There are 4 nested groupings, the coarsest first. Each group lies inside one group of the grouping before and may be the whole of it. The rows also spread widely along 15 directions, which tell nothing about the answers.
In the rows, 128 means zero.
Some rows, each with its group in each grouping after it:
[ 82 118 140  99 159 177 101  97  94 109 125 148 102 123 160 130 161 162
 153 132 133 172  93 135 112 104 165 112 112 150 131 141 147 131 124 117
 159 152 141]
Finu q756 vula q256
[ 90 133 116 141 102  86 141 116 156 135 124 114 117 142 121 172 143  89
  71 109 144 107 117 131 131 151  99 141 139 111 132 142 125 145 125 117
 121  77 128]
Vize q566 verom q900
[109 154 132 120 112 156 177 133 126 107 142 121 127 161 113 134  99 134
 154 154 137 122  53 116 106 196 100 139 124 143 112 165 175 113 153  94
 117 117 101]
Finu q756 zabo q497
[183 168 115 139  82  91 142  83 101 131  73 128 103 137 109 151 142  83
 131 126 145 131 118 169 130 132 126 140 158 136 155 158 110 139 153 141
  93 114 123]
Finu q756 kof q637
[135 131 108 112 148 131 111  93 108 114 133 133 158 150 140 110 122 104
 176 106 128 114 134 115 131 131 132 127 132 140 149 144 156 162 136 164
 148 155 101]
Finu q599 rubag q57
[118  96 169 150 155 131  81 159 129 132 132 107 201 117 146 109  93 138
 114 108 158 178 127 114 128 156 116 162  69  83 126 112 135 112 143 183
 107 153 137]
Finu q599 Gir q388
[ 52 138 177 149 145 109 161 118 133 154 126 131 139 166 128 104  97 119
  91 105 164 114  54 136 147 175 101 150 121 163 114 110 140 116 170 147
 128  98 127]
Finu q756 kof q675
[ 89 131 104 102 165 116  92  98 124 136 122 140 142 129 116 145 161 109
 148  88 131 149 147 137 146 113 144 126 133 114 160 125 121 166 120 123
 156 128 137]
Finu q756 vula q104
[102  83 138 109 149 122 144 144 147 126 174 137 144 179 129  85  83 135
 220 113 131 126 140 108 101 180 124 151 114  89 147 115 140 137 130 148
 146  98 136]
Finu q766 Lave q803
[176 158  89 133  68 113 115 134  85 121  80 142 120 108 127 176 133 116
 177 129  84 142 152 160  98 110 107 122 123  99 132 152  75 120 140  89
 104 102 129]
Vize q566 Devi q370
[123 141  92 130 100 144 111 148 153 102 148 109 138 105 123 170 143 103
  80 128 100 115 131 126 118 115  87  98 127  91 124 158 151 155  93  90
 153 156 133]
Gune q737 Zuno q147
[161 124 146 104 140 132 102  61  67 125 122 154 110 131 147 114 149 137
 188 150 145 146 114 157 105  98 159  91 133 172 132 146 156 145 150 167
 156 152 133]
Gune q737 gem q112
[138 109 119 108 125 113  90 113  89 148 120 145 125 111 109 109 137 125
 187 132  98 147 105 202  98 111 130  71 124 103 130 128 112 126 167 125
 152 157 161]
Finu q599 Nul q450
[157 162 122 142  65 177 165 142 116 125 160 127  95 120 107 109 126  77
 191 178  69  60 113 111 115 135 109 110 160 134  84 129 129  94 137 111
 156 162 136]
Finu q756 zabo q514
[147 141 132 148 124 132  76 153 119 152 150 117 150  84 107 119 127  90
 148 119 128 143 150 102 141 126 125 125 136  68 122 120 115 100 136 131
 148 140 161]
Gune q553 Zoli q141
[194 161 116 115  88 175 132 147  97 107 141 113  73 126 125 113 115 104
 189 138 126 143 127  90  99 129 160 132 177  91 127 164 135 114 129 145
 130 172 139]
Vize q566 Devi q857
[112 133 147 153  66  92 161 109 111 156 122 161  77 139 132 138 129  95
 148 136  94  71 128 150 101 114  99 110 151 153 103 112  91 111 138 106
 142  60 153]
Vize q381 Deran q517
[120  73 110 109 140 147  95 131 122  99 123 122 118 153 166 106 129 130
 153 119 112 142 146 164  87 100 148 120  99  90 148 124 107 183 111 200
 143 204 147]
Vize q381 Deran q433
[113 114 130 116 128  98 117 118 113 142 137 151 107 139 134 128 123 128
 173  98 133 147 136 131 105 128 134 119 140 103 142 135 116 123 134 103
 147  68 148]
Vize q566 verom q736
[185 108 129 120  99 137 136 135 107 112 144 120 111 151 126  95 100 117
 202 164 116 115 133 150  82 137 128 111 128 108 125 133 135 141 139 185
 133 175 141]
Gune q737 gem q115
[ 93 144  78 109 136 117  86 135 106 134 121 119 183 115 121 149 115 112
 122  83  95 118 115 134 134 137  95 106 118 110 118 146 137 154 154 102
 131 151 111]
Finu q599 Gir q160
[140  97 134 128 122 120  99 132 123 127 127 134 101 127 136 115 136 120
 143 133 126 150 140 172  99 100 142 104 119  87 147 120 104 149 121 165
 147 156 174]
Gune q553 Poda q708
[ 89  90  88 132 115 103 116 114 132 135 137 113 108 140 143 117 135  79
 145 110  99  73 159 130 131 136 131 138 130  90 128 111  90 144 138 152
 135 114 139]
Finu q599 Nul q125
[176 128 164 151 126 136 116 117 109 105 103 138 107 136 158 111 123 123
 158 131 172 178 153 120 122 105 152 162 118 118 166 129 108 125 110 183
 120 127 142]
Gune q737 gem q115
[ 92 121  86  95 114 100 151 123 117 127 111 137 109 165 104 165 121 133
 173 141 108 113 110 182  94 159 107 114 118 119 130 134 108 166 148 112
 117 104 127]
Gune q737 gem q115
[ 87  94 153 113 135 103 148 135 147 156 157 140 108 163  96  90 118 116
 149 123 121 116  92 191 101 142 119  87 138 114 130  98 129 149 146 156
 170 148 179]
Finu q756 vula q256
[145 152 103 134 124 147 103 109  91 120 119 140 147 119 141 130 134  98
 189 134 106 108 150 112 137 113 121 130 121 133 130 134 115 136 134 138
 145 140 111]
Gune q553 Zoli q141
[151  97 136 100  79 115 113  95  84 147 180  91 100 112 122 148 122 135
 154 169 145 117  98  90  65 197 155 116 154 103  65 181 199  85 182 114
  99  91 139]
Vize q381 Deran q517
[111 138 164 121 154 127 137 120 155 126 139 110 181 150 109 155 122 130
  88 121 191 164  91 109 135 181 115 160 111 134 135 144 194 150 126 161
 113 135 113]
Finu q756 zabo q514
[173 166 131 137  61 135 148 153  85 117 109 138 118 139 147 127  83 114
 139 133  90  87 106 145  89 109  82  93 136 156  95 144 131 140 146 143
 123 166 128]
Gune q553 Zoli q141
[ 98 118 101 117 116 152 107 125 114 122 122  91  83 115 126 139 147 117
 115 139 136 149  93 134 119 155 161 144 131  78 118 150 118 111 152 120
 105 150 148]
Finu q756 kof q637
[111 128  86 121 129 120  90 115  98 141 113  97 162 122 123 133 124  91
 141 107 115 104 137 126 145 156 134 150 120 103 109 125 113 140 169 166
 104 160 118]
Finu q756 kof q637
[195 131 127 145 119  98 126 122 134 109 139 118 183 151 118 105  90  97
 153 121 145 125 131 137 118 155  83 123 121 107 158 158 163 151 139 163
 133 137 108]
Gune q737 Zuno q147
[114 135 123 110 148 176  92  96  93 133 132 134 121 100 119 144 176 119
 180 174 120 135 124 133 135 106 158 112 120 142 110 119 128 131 133 152
 161 179 138]
Gune q737 gem q112
[131 134 169 145 149 173 130 123 108  97 108 148 115 147 162  98 119 145
 164 148 160 172 101 134 123 111 137 146  98 149 152 125 118 124 121 173
 142 156 130]
Gune q737 gem q112
[ 90 124 123 130 119 124 178 122 134 104 113 155 158 184 135 122 103 132
 154 139  94  92  74 190 102 152  60 109  83 168 133 131 133 159 143 116
 142 126  99]
Finu q756 zabo q514
[114 160 133 130 128 136 111 151 105 130  87 158 107 121 124 124 123 130
 143  93 122 180 104 164 125  92 127 115 133 111 155 123  81 123 130 105
 140 142 156]
Finu q599 rubag q57
[ 95 137  66 128 133  96 132 116 153  93 107  92 152 165 117 131 113 101
  74  87 147 138  57 171 136 188  82 133 120  83 179 196 146 161 159  87
 111 119  91]
Finu q756 kof q675
[146  99 147 127 102 122 140 101 103 112 135 131  87 155 167  95 109 127
 159 135 136 120 108 134  88 136 141 123 132 132 131 148 145 123 145 155
 126 117 134]
Finu q599 Nul q125
[136 119  63 106 132 117 123 122 150  95 127 108 120 156 103 133 134 103
 170 105 135 159 137 143 119 165 137 148 137  49 193 173 123 160 119 104
 121 120 121]
Finu q756 kof q675
[128  73 104 111 126  99  85  82 108 106 121 103  83 138 171 122 151 121
 120  98 156 157 147 139 105 127 179 140 133  81 158 162 128 146 137 152
 113 115 150]
Finu q756 vula q256
[154 120 148 110 114 121 146 110 123 111 120 121 129 164 135 151 117 135
 113 149 156 131 114 155  93 136 122 123 119 154 124 140 172 185 123 206
 111 173 127]
Gune q737 Zuno q147
[ 11  75  67 105 129  86 141 154 172 127 159  96 168 175 124 149  98 117
  92  94  86  60 105 153 108 200  65 122  87  84 103 124 136 177 149 102
 125 108 118]
Finu q756 zabo q497
[176 177 117 184  81 118 143 165 164  94 100 111 176 134 122 130 106  68
  52 107 113 118  95 171 136 115  34 110 118 105 162 162 124 156 116 137
 140 178 108]
Vize q566 Devi q370

New rows. What belongs after each?
[125 136 103 115 122 111 140 126 125 109  91 151 148 157 113 160 126 133
 156 137 108 137 115 202 104 121  83 103  95 133 158 135 110 182 123 126
 133 139 118]
Gune q737 gem q115
[117 105 103 110 124 126  96 100  82 100  94 121 106 144 188 118 121 138
 127  96 129 145 111 146 107 115 146 132 117 123 138 161 122 153 151 150
 109 147 124]
Finu q766 Lave q803
[125 133 112 131 125  91 128 156 121 133 129 125 140 158 123  82  62 106
 164  67 129 131 111 129 119 164 102 132 141  78 153 142 113 125 163 120
 125 103 129]
Finu q599 Nul q125
[125 100 158 130 107 103 131 111 159 144 155 122  88 125 109 141 163 100
  99 135 152 139 135 143 114 130 142 122 152  93 135 124 141 129 109 135
 143 107 180]
Finu q756 zabo q514
[ 98 131 128 128 129 119 104 120  87 131  93 131 155 136 164 152 111 135
 110 114 127 117 119 139 122 124 116 135  92 156 104 120 119 157 152 173
 108 146 116]
Gune q553 Poda q708
[145 112 161 139 141  70 139 112 128 159 156 154 214 163 101  94  86 111
 200 121 132 105 117 157 113 171  68 106 104 138 134 116 157 134 168 158
 159  91 112]
Vize q566 verom q736
[114 111 134 118  86  92 154 153 160 151 119 138 122 137  82 191 138 124
 132 142 107 133 152 184  90 144 103 126 112  90 126  98 102 152 106 119
 107 101 172]
Finu q756 kof q637
[158 127 134 122  89 138 139 110 114 101 114 119 108 124 123 166 138 151
 141 175 153 180  72 147  86 173 122 137 114 106 137 191 159 100 146  78
  91  92 123]
Finu q766 Lave q803
[ 85 119  91 113 130 126 134 116 121 106 117 124 125 159 143 137 117 130
 162 115 127 130 105 126 120 171 118 157 112 107 146 156 121 138 145  99
 112  89 105]
Finu q766 Lave q803
[107 130  99 126 110 148  85 109  72 124 122 141 164  98 153 139 135 129
 157 139  62  99 102 150 102 108  92  78  96 145  87 149 129 121 160  86
 154 150 111]
Vize q381 Deran q517
[175 155 155 125 121 174 111 127 106 117 103 113 108 115 134 161 150 119
 138 144 175 190 148  92 127 116 181 180 134 114 134 133 127 131 109 205
  98 179 139]
Vize q566 Devi q857
[105 105 112 161  97 122 131 139 127  99 127 111 135 143 168 102  95 111
 112 120 105  95  93 137 110 155  83 133  95 103 125 149 119 108 154 108
 121 110 113]
Finu q599 rubag q57
[137 131 135 113 108 143 138 137  87 118 124 122 120 148 142 126  84 147
 188 135 139 140 108  96  93 175 142 159 121 122 108 145 142 104 162 141
  87 117 116]
Finu q599 rubag q57
[117 169 120  85  63 150 147 156  91 172 131 128  68 105  81 198 134 121
 167 149  88 105 144 107  95 136 156 124 176 124  53 105 114 117 133 111
 100 141 174]
Finu q756 kof q637
[196 117  95  99 106  69 147  80 104 132 126 109 106 178  85 106 110  93
 218 132 160 130 115 163  99 200 151 141 169  91 161 174 145 141 190 160
  92 102 122]
Finu q756 zabo q514
[130 123 183 186 124 103 128  91 137 137 101 176 143 135 140  92 153  88
 112 134 119 118 102 216 134  68  77  86 104 167 161 101  93 141 123 163
 190 137 150]
Vize q381 Deran q517
[110 117  96 135 144 118  92 145 129 109 100 114 152 138 139 109 115 109
 132  81 126 157 132 153 137 132 120 147 102  72 168 134  88 146 138 141
 121 150 133]
Finu q756 vula q256
[ 91  85 118 122 149 105 109  97 152 148 152 105 126 130  87 146 168 104
 144 170 163 140 106 159 127 187 140 137 112  72 142 131 133 129 154 140
 133  99 148]
Gune q553 Zoli q141
[131  96  89 155 115 135 104 164 130  93 132 112 128 139 160  67  94  99
 162 105  94 125 121 150 109 130 100 123 103  48 154 146  81 117 143 128
 148 150 132]
Vize q566 verom q736
[159 122 162 141 129  90  88  63  71 144 136 122 165 130 178  92 109 101
 127  86 160 105 143  87 139 128 138 136 138 169 105 141 176 124 171 189
 126 116 113]
Finu q756 zabo q497
[ 97 170  81 133 115 161 139 125 128 117 139 125 117 137 116 133 134  73
 167 124  94  76 123  90 145 139 110 138 155 123 128 144 113 135 123 101
 157 130 103]
Vize q381 Deran q517
[ 29 128  80 116 199 179  66  91 121 114 140 102 184 115 146 135 165 105
 117 112 127 118  98  91 172 142 135 141  97 127 126 144 148 155 139 138
 167 178  86]
Vize q381 Deran q517
[169 114 130 110 136 112  87  97  99 136 140 129 184 124 127 115 124 111
 166 118 123 126 143 144 113 122 123  97 122 130 130 138 171 160 145 181
 145 176 123]
Finu q599 Gir q388
[104 130 165 135 150 125 127  98 134 137 145 158 163 130 125 136 143 128
 155 125 146 146 124 116 137 139 114 135 110 147 139 123 154 117 121 107
 158  80 128]
Finu q756 zabo q514
[125 112 121 115 127 119 130 111  95 129  98 158  68 161 143  92 124 118
 209 108 117 141 144 171 109 104 166 134 140 115 161 107  67 143 138 161
 134 129 161]
Finu q756 kof q637
[101 111 108 130 124  98 125  79 100 118  74 118 114 158 156 144 136 120
 120 118 152 135 108 165 127 154 141 167 103 131 145 144 101 144 165 156
  81  99 113]
Finu q756 kof q637
[159  89 108 132  81  77  90  94 115 130 109 116 159 111 143 169 155  96
  97 132  94  93 168 180 100 103 105  98 103 114 114 129 127 167 131 169
 114 149 137]
Finu q599 rubag q57
[142 164 117 154  66 104 170 156 136 121 113 111  86 147  94 117  96  91
  92 143 121 107  44 191 107 156  65  93 154 105 131 164 117 119 164  95
 125 130 139]
Gune q737 gem q115
[ 73 118 139 135 128 102 146 132 143 138 127 131 114 150 119 124 114 124
 114 115 144 136  75 154 119 166 105 129 121 107 138 133 122 118 152 103
 128  83 139]
Finu q599 Nul q125
[158 158 113 142 107 149  92  91  60 103 109 125  84 107 181  81 122 103
 134 101 127 135  86 112 129  97 147 108 161 135 135 186 134  97 165 107
 141 142 118]
Finu q599 Nul q125
[116  62 134  95 130 131 126 117 148 121 145  94  92 144 104 137 149 144
 129 179 164 174  77 182  78 180 164 123 110  68 137 147 158 142 144 168
 107 162 162]
Finu q599 Nul q125
[140 117 109  88 138 102  78 114 108 130  92  90 197 121 108 195 137 144
  89 114 160 186 119 164 112 161 133 138  91  99 122 155 163 180 154 178
  66 183 122]
Finu q756 zabo q514
[117 137 114  97 134 165 111 182 131 120 134 127 121 136 107 125 109 129
 156 105 107 162 122 140  97 112 132 108 137  79 137 125 116 165 105 150
 150 211 160]
Vize q381 Deran q517
[ 72 153  96 114 123 158 132 114  68 113 137 124  77 137 154 116 101 144
 180 133 130 120  55  84 117 179 137 136 142 135 100 178 136  74 188  48
 125  68 103]
Gune q737 gem q112
[ 78 132  96 138 124 140 153 135 167 115 161 103 126 164 119 123 118  73
 134 122 123  72 121  84 139 176 105 160 142  99 135 137 131 146 117 135
 146 120 108]
Vize q381 Deran q517
[ 52 102 104  73 131 103 146 101 147 155 149 137  72 150  80 172 169 130
 142 133 127 130 102 175  98 158 149 100 154 104 132 129 139 160 128  86
 147  91 168]
Finu q756 kof q637
[153 127 125  92 112 119  94 138  81 146 139 114 105 116 110 115 102 137
 166 109 138 167 103 130  88 148 160 105 161  83 112 154 148 110 172 128
 114 150 161]
Finu q599 rubag q57
[100 168 160 139 126 134 149 152 127 140  92 178 123 140 117 133 119 125
 142  98 113 151 120 165 131  89 102 123 124 149 148  92  84 141 106 119
 151 131 155]
Finu q756 kof q637
[113 108  97 114 126 130 117  95 115  93 140  93 145 158 174 126 115 111
 114 107 135  93 124  92 119 162 130 149 117 129 121 166 175 162 141 161
 115 145  92]
Finu q756 vula q104
[111 134  93  79 137 161 142 142 100 112 133 109  82 171 117 114  93 137
 207 122 145 150  94 102 101 187 173 160 154  93 136 157 137 135 158 144
 100 150 120]
Finu q599 Gir q388
[ 92 128 152  97 144 120 117 128 118 145 106 132 134 133 104 163 131 157
 107 123 160 185  75 172 106 144 136 117 115 127 127 129 147 147 147 144
 112 151 150]
Finu q599 rubag q57
[181 168 183 162  93 138 134 141 141 131 130 120 146 103 107 144 125 102
  88 143 161 158 104 114 128 133 102 132 137 122 128 145 165 105 115 141
 120 144 139]
Finu q599 Nul q125
[151 144 121 138 115 171 133 157 148  94 144 121 127 134 109 106 118 107
 151 144 118 148  90 139 105 134 102 110 130  85 156 162 139 131 111 116
 160 180 131]
Vize q381 Deran q517
[159 104 127 132 104  82  80 121  87 186 132  99 136 100  96  87 116  76
 152 124 111 103 122 174 122 141 137  97 149  81  91 106 105 110 206 194
 121 175 170]
Finu q599 Nul q125
[109  98 128 142 125 130 109  74 101 110 128 111 105 135 184  92 137 105
 106 130 137 101  87 134 125 130 140 121 121 142 124 155 148 125 161 160
 137 139 116]
Finu q599 Nul q125
[ 98 133 127 126 159 107 117  96 139 131  97 128 143 150 120 138 147 103
 110  99 169 157 111 153 158 136 129 155 125 123 173 131 120 168 132 165
 126 129 125]
Finu q766 Lave q803
[110 124  88 124 134 149 106  94 114 100 117 113  92 131 137 113 161 104
 132 140 131 141  68 167 124 129 139 108 132 104 153 175 123 134 153 117
 153 156 121]
Vize q566 verom q900
[153 110 103 111 107 122  79  84  76 107  91 118 136 110 170 168 156 133
 123 124 120 148 148 147 105 105 147 127 102 128 118 159 133 150 139 147
  95 151 122]
Finu q756 zabo q514
[100  90 102 131 109 156 132 126 143  70 121  84 110 153 177 148 129 132
  89 141 139 133 110 117 103 166 132 173  87  91 134 166 141 142 117 140
  88 139 110]
Finu q756 kof q675
[158 138 101 132  95 130 113 105  89 134 117 113 113 108  99 119 139 101
 180 159 110 132  89 165 118 157 131 115 137  97 121 160 116  90 185 100
 116 133 134]
Finu q756 kof q675
[148 129 151 107 124 152 134 183 141 114 147 116 114 151 100 110  85 146
 147 120 157 195  85 135  77 155 131 122 140  67 148 153 152 136 121 146
 128 179 161]
Vize q381 Deran q517
[137 171 123 103 153 165 105 121 100 147 133 117 161 119  95 141 131 100
 188 126 144 138 141  75 154 149 160 160 148 131 117 122 149 138 140 181
 123 182 114]
Finu q599 Gir q388
[ 71 101 192 150 145 175  88 134 128 145 163 124  85  80 146 123 164 142
  94 164 166 179  87 107 126 122 161 128 110  97 102 113 134  64 128 114
 160 118 188]
Gune q553 Zoli q141
[132 172  90 129 108 150 107 132 117 113 101 101 155 107 122 177 142  95
 105 116 120 129 134 103 150 136 118 156 126 113 118 150 126 141 127 125
  99 164 107]
Finu q756 zabo q514
[125 136 155 116 131  95 174 106 159 157 143 162 104 159  60 149 143 110
 209 149 164 151 128 143 120 172 133 145 153 112 171 116 129 125 119 109
 140  44 149]
Finu q599 Nul q450
[205 147 151 161  83 131 101 154 103 116 110 104 168 108 138 127  91 110
 119 124 139 156 129 113 106 135 103 143 116  94 120 157 134 108 142 164
  92 163 126]
Vize q381 Deran q517
[163 156 101 121 108 131 123 105 105 115 120 124 135 132 106 136 129 103
 170 139 125 133  98 141 110 148 114 114 143 117 143 178 145 134 150 112
 130 136 108]
Vize q381 Deran q517
[149 148  53 115 109 109 100 108 118 123 128 103 146 124 111 136 137  57
 137  98  93  81 147 131 141 127 114 109 161  99 140 160 136 173 141 136
 138 168 110]
Finu q599 Gir q160
[126 114 100 136 108 100  86 146 129 148 149 116 213  97 112 156 121  97
 146 110  78  97 179 118 129 146  80 124  96  80  98 115 123 126 136 108
 129 118 130]
Finu q756 zabo q514
[128 143  98 132 129 167 113  76  72  96 122 128 105 142 196  97 134  93
 177 116 117  88 130  79 140 112 152 148 140 163 126 156 126 130 147 160
 149 141  87]
Vize q566 Devi q857
[149 114 130 164 103  93 100 101 101 151 126 101 137 120 125  88 120  72
 129 133 132 100  97 155 130 153 113 124 135 103 113 140 111 100 197 166
 124 132 132]
Vize q381 Deran q433
[216 157 170 143  83 142 139 145 109 134 131 126 146 116  98 127 104 114
 180 155 135 152 134 118 105 146 121 140 135 114 117 134 147  98 135 155
 106 151 142]
Finu q756 kof q675
[132 139 100 153 114 158  76 118 124  98 152 102 182  77 158 149 148  98
 105 119 109 122 146  63 148 133 102 139 106  96 116 171 160  98 116  69
 140 118 101]
Finu q756 zabo q514
[158 134 169 165 115 139 135 121 118  97 121 136 147 145 172  91 104 119
 108 125 144 138  80 143 112 120  89 118 105 148 143 157 153 121 138 154
 150 145 113]
Vize q566 Devi q857
[ 81 109 123 114 137 109 109 135 134 137 109 153 159 141 122 148 137 129
 116 107  91 129 120 208 103  91  89  80  95 127 136 105 106 192 115 148
 162 172 151]
Vize q381 Deran q517
[144 123 182 152  90  96 154 134 138 127  98 118 105 149 120 123 111 126
  52 140 169 160  41 209  94 143  98 109 121 126 138 144 141 127 157 163
 102 148 157]
Finu q599 rubag q57
[121  91  95  94 148 102 108 120 107 126 153  99 145 169 134 109  85 124
 190 109 154 123 134 103 103 197 147 154 124  81 132 148 152 153 169 176
 106 118 117]
Gune q553 Zoli q141
[113 128  91 140 122 121 131 136 161 109 142  87 125 141 106 136 127  88
 113 135 152 122 108 117 139 183 110 155 130  66 150 158 130 132 134 122
 121 115 120]
Gune q737 gem q112
[123 133 147 172 114 113 122 120 144 134 112 139 168 108 120 146 145 101
 113 141 123 132 117 153 141 131  81 132  93 119 141 123 113 109 128 108
 134  95 126]
Finu q599 Nul q125
[122 130 159 139 150 131 113  75  98 133 110 138 104 143 148 105 145 110
 152 125 176 154 107 127 138 122 164 153 138 149 150 133 120 126 148 180
 136 123 129]
Vize q381 Deran q433
[146 178 169 147 126 124 145 152 162 135  94 145 116 134  84 150 137 102
  96 106 176 197 116 153 147 110 120 149 151 109 185 120 109 146  92 148
 126 140 159]
Finu q599 Gir q388
[165 153 140 151  87  96 122 102 107 159 137 108 159 102  93 162 133  87
 132 166 142  98 121 116 134 171  99 133 135 131  89 140 152  98 171 133
 107  94 121]
Gune q737 gem q112
[118 146 122  94 109 110 109 133  95 156 124 139  89 114 103 145 126 132
 149  97 125 164 107 144 106 126 141 102 171  99 122 146 124 120 151  82
 130 108 169]
Finu q766 Lave q803
[124 123 118  79 144  99 125  82 116 157 137 140 113 153  80 151 156 114
 175 144 148 129 113 178 108 140 149  91 155 134 140 131 157 184 147 166
 151 144 149]
Gune q553 Zoli q141
[102 151  78  69 167 126  63  84  55 141 101 136 163 113 124 168 147 140
 171 102 120 146 129 140 133 113 149  99 125 151 117 146 142 176 161 135
 135 164 109]
Gune q737 gem q115
[119 107 118 123 128  83  85 112 105 153 129 136 156 122 141 122 122 105
 150  72 108 118 180 132 128 113 127 124 126 103 129 109 110 144 137 143
 136 110 148]
Finu q756 kof q675
[188 123 154 154  69  94 147 158 132 137 138 115 137 142 115  88  76  88
 123 126 112  94 109 166  94 140  79  97 139 104 117 128 138 128 152 176
 126 166 152]
Finu q599 Nul q450
[158 134 174 120 149 150 108 144 152 127 161 107 146 116  96 122 122 129
 119 126 193 207  99 100 120 157 147 136 141  78 154 154 191 121 114 154
 134 163 150]
Finu q599 Nul q125
[104 154 151 148 118 121 138 148 111 143 121 137 131 136 134 109  85 117
 139  98 134 128  99 107 133 150 105 146 131 127 120 123 115  98 155 116
 121  94 128]
Finu q599 Nul q125
[176 141 117 115 115 108  84 109  85 149 129 118 108  99  96 109 131 107
 172 109 144 177 115 140 117 140 160 112 170  72 143 165 131  95 170 102
 125 122 159]
Finu q756 kof q637
[154 162 105 127  88 130 116  69  78 127 106 128  83 101 122 147 166 102
 153 153 130 135  82 141 127 135 140 115 164 135 127 187 136  94 170  70
 121  96 121]
Finu q766 Lave q803
[ 93  93  99 119 121 117 102  90 110 138 139 121 102 112 116 150 166 122
 160 177 119 124  97 167 106 161 138 107 111  94 118 148 122 111 166  88
 138  88 142]
Gune q553 Poda q708
[105 177 104 115  95 109 183 134  97 130  55 147  36 190 103 128 102 113
 157 108 134 137  56 201 105 139 127 135 172 137 156 143  58 151 168 129
  98 121 139]
Vize q381 Deran q517
[118 126  93  93 133  89 106  61 101 143 130 131 153 127 105 170 157 114
 154 128 131 121 111 149 120 160 126 104 136 138 132 168 174 152 163  99
 127  91 106]
Finu q599 Gir q160
